The same things were measured in two ways. Each way mixes the same 6 hidden numbers, adds some noise and spreads widely along 3 directions of its own, which tell nothing about the thing.
In the rows, 128 means zero.
Some things both ways: the first way, then the second way.
[186 142  97  82 136 146 105 159 110 153 181 135 128 129 143 157 123 119
  92 103]
[104 154 132 144 127 155 159 127 104 102 123 104 145 120 161 168 142 133]

[151 115 146 118 135 135 105 119  96 155 187 117 112 137 173 113 202 109
  64 109]
[108 179 114  90  74 119 159 109 123 134  64 139 147 148 144 141 139 109]

[149 130 145  85 141 133 108 145 113 151 195 134 126  99 135  96 133 117
 123 103]
[103 149 147 114 120 151 133 144 132 122  74 144 117 122 145 156 114  89]

[140 143 126 103 159  94  84 173  86 133 181 115 143 123 107  76 109  82
 166 111]
[ 74 147 120 117 143  99 138 100 144 123 106 118 123  98 120 161 122 103]

[136 128 150 135 138 121  58 202  66 104 151  90 143  96 100  72 101  88
 173 113]
[ 76 130 125 121 126  89 124  89 127 140 155 108 110 144 100 142 135 103]

[178 123 168 110 105  99 155 147 138 135 208 155 147 153 151 119 139 110
 120 134]
[116 159 135 130 109 171 166 164 100  72  84 119 142 122 174 163 113 130]

[135 148 127  66 167 177  79 135 116 147 151 142  83  78 153  86 128 150
  88 101]
[ 81 133 148 119 101 146 122 112 141 163 107 142 104 144 120 145 139  70]

[184 117 108  73 123 158 130 130 170 165 183 126  90  68  66 157 107 115
 164 126]
[114 167 151 153 144 179 128 152 149  97  67 121 106 118 118 142  91 124]

[149 112 173 156 107  86 106 174  76 113 183 124 162 151 150  91 144  87
 129 134]
[114 144 128 104 134  50 124 107 105 152 155 132 136 112 120 174 115 117]

[162 114 187 129  96 145  92 147 148  99 156 107 129 115 156 107 149  96
 122 146]
[127 148 174 115 111 152 118 147  76 147 122 156 101 168 146 150 111  98]

[220 133  77  73 114 149 148 105 160 195 229 129 119 151 141 221 189 110
  64  73]
[144 221 137 146 120 183 200 147  87  53  71 107 162 106 181 142 137 158]

[159 129 116 100 149 112 104 143  89 170 214 117 139 138 141 124 175  88
  97  95]
[ 86 183 109 122 123 101 155  70 136 121 115  98 135 121 115 128 152 123]

[185 141 114 106 121 128  95 170 111 126 149 148 153 165 163 161 113 108
  79 155]
[132 145 140 129 171  98 132 134  92 178 152 132 165  96 172 247 104 136]

[181 112 142  85 111 157 184  76 200 160 185 154  48  94 104 137 159 145
 138 128]
[118 171 159 136 107 187 131 165 125  60  59 136  84 147 109  91  89 127]

[181 122 159 102 105 129 135 143 143 143 210 138 141 128 139 130 143 111
 119 106]
[137 162 150 125 122 144 146 163 121 120  88 147 137 101 152 171 112 103]

[184 108 172 172  88  95 171 112 101 121 188 123 100 175 152 102 188 125
 121  89]
[148 167 106  89  83  24 150 112 119 104 130 139 127 115  89 121 103 129]

Other things, the second way, with their names:
(275): [ 87 155 153 139 153 120  97  98 151 154 119 130  89 124  84 132 112  94]
(72): [123 159 119  86 160  32  91 107 116 129 102 134 113 115  86 178  45 172]
(306): [115 181 118 106 137  77 147 107 117  98  89 122 140  95 128 169 103 149]
(514): [ 68 162 129 159 141 180 168 112 176 127  84  99 144  82 158 173 164  80]
(356): [118 140 153 108 111 103 109 133 111 139 130 148  93 151 103 136  96 105]
(214): [113 123 142 130 132  60 114 115  94 100 204 111  97 134  87 126 106 127]
(278): [ 91 162 155  94  97 120 131 119 102 127  84 159 105 144 137 121 125  80]
(235): [ 87 147 137 110 112 170 155 146 112 100  66 140 130 129 171 158 122  99]
(272): [113 156 144 117 130 118 114 137 107 115 100 137 105 135 114 150  85 136]
(368): [111 154 149 101  92 127 128 141 135 109  83 162  93 133 106 112 110  85]
(389): [119 152 129 136 144 122 144 142 112 100 123 115 144 105 141 178 106 139]
(482): [122 144 123 118  91 151 174 177 115  61  85 125 143 107 161 156 113 125]
(79): [ 95 177 124 139 124 175 144 113 129 109  69  98 131 152 134 139 124 149]
(277): [122 109 141 145 129 145 122 168 147 122 134 124 117 126 111 173  89 117]
(252): [110 168 151  96 182  38  87  98  85 139 123 159 100 106 110 175  68 136]
(152): [ 92 150 152 122 132 146 107 124 131 132  89 140  97 141 117 139  99 110]
(114): [ 84 147 141 131 135 131 118  93 127 161 123 118 112 152 115 147 132 109]
(480): [ 58 120 156 127 136 137  96 105  96 102 147 112  74 164 106 115 108 112]
(379): [103 157 132 129 131 146 126 127 131  91  82 111 110 137 113 134  91 144]
(261): [113 140 137 132  92 186 165 169 127  93  83 120 140 138 167 156 122 106]
(142): [ 85 171 114  91 131  60 136  71  98 121 116 117 130 122 125 152 127 140]
(215): [108 134 139 123 118 137 139 135  95 134 136 127 132 143 152 172 121 112]
(457): [103 150 119  92 139  79 127 113  78 106 121 123 135 137 142 178  87 159]
(34): [ 99 143 134 120 106 149 141 154 167 108  63 137 116 113 123 142 108  89]
(3): [ 71 171 139 117 125 110 136  65  88 130 146 108 111 156 129 120 160 116]
(212): [125 128 171  99 109 114 116 152  60 141 156 172 105 147 151 159 108  82]
(317): [ 76 135 110 102 121  70 123 104 182 136  90 133 113  90  88 154 106  87]
(346): [109 181 143 120 164 121 108 120 107  94  69 125 107 124 110 141  75 157]
(353): [104 146 111 113 115 106 146 125 152 141 108 118 143 115 121 173 116 108]
(378): [136 164 133 144 146 150 148 147  90 112 123 103 153 123 159 193  94 175]
(194): [ 83 149 128 134 127 167 156 120 138 120  89 108 137 126 151 164 134 112]
(329): [ 35 176 121 138 160 111 109  48 193 126  84  89  91 109  65 105 134 107]
(456): [ 88 149 158 108 138 123  88 102 108 186 108 150  90 161 115 158  99 100]
(89): [ 71 113 165 143 158 182 103 124 100 186 145 126 112 158 157 196 122  84]
(337): [112 164 138 108  86 157 140 124 118 149  83 144 126 159 140 141 128 106]
(11): [111 147 131 114 113 171 146 169 123 109  52 135 137 127 163 175  97 115]
(263): [111 158 108 102 136  68 140 108 126 117 107 120 143  96 128 175 104 137]
(222): [ 98 140 112  98 110 114 142 132 161 144  59 139 141 107 135 187 107 107]
(343): [ 90 187 166 117 152 153 107  99  94 133  74 144  93 151 136 136 106 116]
(102): [108 132 154 118 141 125 104 146 100 117 114 138  98 138 118 157  79 127]
(44): [ 67 141 104 135 146 153 136  99 187 167  82  92 144 118 131 190 136 105]
(88): [111 183 133  99 108 105 160 117 112 112  79 139 141 109 155 155 132 115]

Some of these things the first way, each followed by its name:
[154 126 167 149 104 127  54 216  84  95 155  79 170 106 118  98  88  76
 158 123] | (215)
[148 115 101 106 153 125  94 116  90 162 154 117  97 131 132 128 172  89
  95 156] | (252)
[151  94 163 124 121 162 128 130 116 155 176 145  96  98 151 100 165 145
  88 125] | (356)
[165  95 116  97 130 137 116 137 131 183 205 123 127 101 111 162 157  91
 105 147] | (79)
[167 131  98 130 140 117  96 163  65 136 155 109 114 130 108 121 115 105
 135 115] | (263)
[156 129 167 108 126 111 117 165 126 114 184 117 129  89  87  70  96  87
 203 102] | (34)
[154 111 174 121 107  99 122 169 127 126 191 132 148 128 122 100 122  91
 154 147] | (11)
[154 116 146 155 121  81 113 148  77 102 139 121 128 176 139  99 138  85
 137 179] | (457)
[132 143 124 108 164 111  85 167  68 123 158 109 110  95  84  56  90 105
 190  92] | (317)
[152 136 125 101 151 121 120 138  95 142 164 150  95 135 137  88 131 125
 125 124] | (222)
[160 137 145 110 132 116 132 136 110 122 164 156 111 148 145  94 126 124
 126 133] | (353)
[155 103 136 106 125 144 133 132 127 150 159 154  81  95 124 110 129 136
 117 155] | (102)
[154 147 109 121 164 106  94 110  76 126 138 122  98 183 155 102 169  92
 104 135] | (142)
[162  96 139 110 120 144 141 115 133 156 171 150  87 115 130 124 153 125
 104 150] | (272)
[161 129 151  91 134 160 144  89 143 144 174 149  59 104 152  94 166 150
 105  90] | (368)
[157  83 159 123 107 101 138 150 133 151 199 121 131 108  88 118 138  85
 167 163] | (379)
[180 116 115 118 114 123  98 191  89 137 177 103 147 110  87 142  96  91
 155 111] | (389)
[141  48 143 169 112  91 129 163  64 168 189 111 132 107  83 120 163  81
 136 178] | (72)
[139 126 135 105 148 167  52 139 124 111 102  95  83  89 120  96 129  95
 127 169] | (456)
[140 130 103  72 164 122  82 181  92 165 185 132 148  91 101 114  98  93
 129 138] | (44)
[147 155 144  91 148 113 114 127 117 121 169 153 118 145 156  87 136 105
 113 130] | (235)
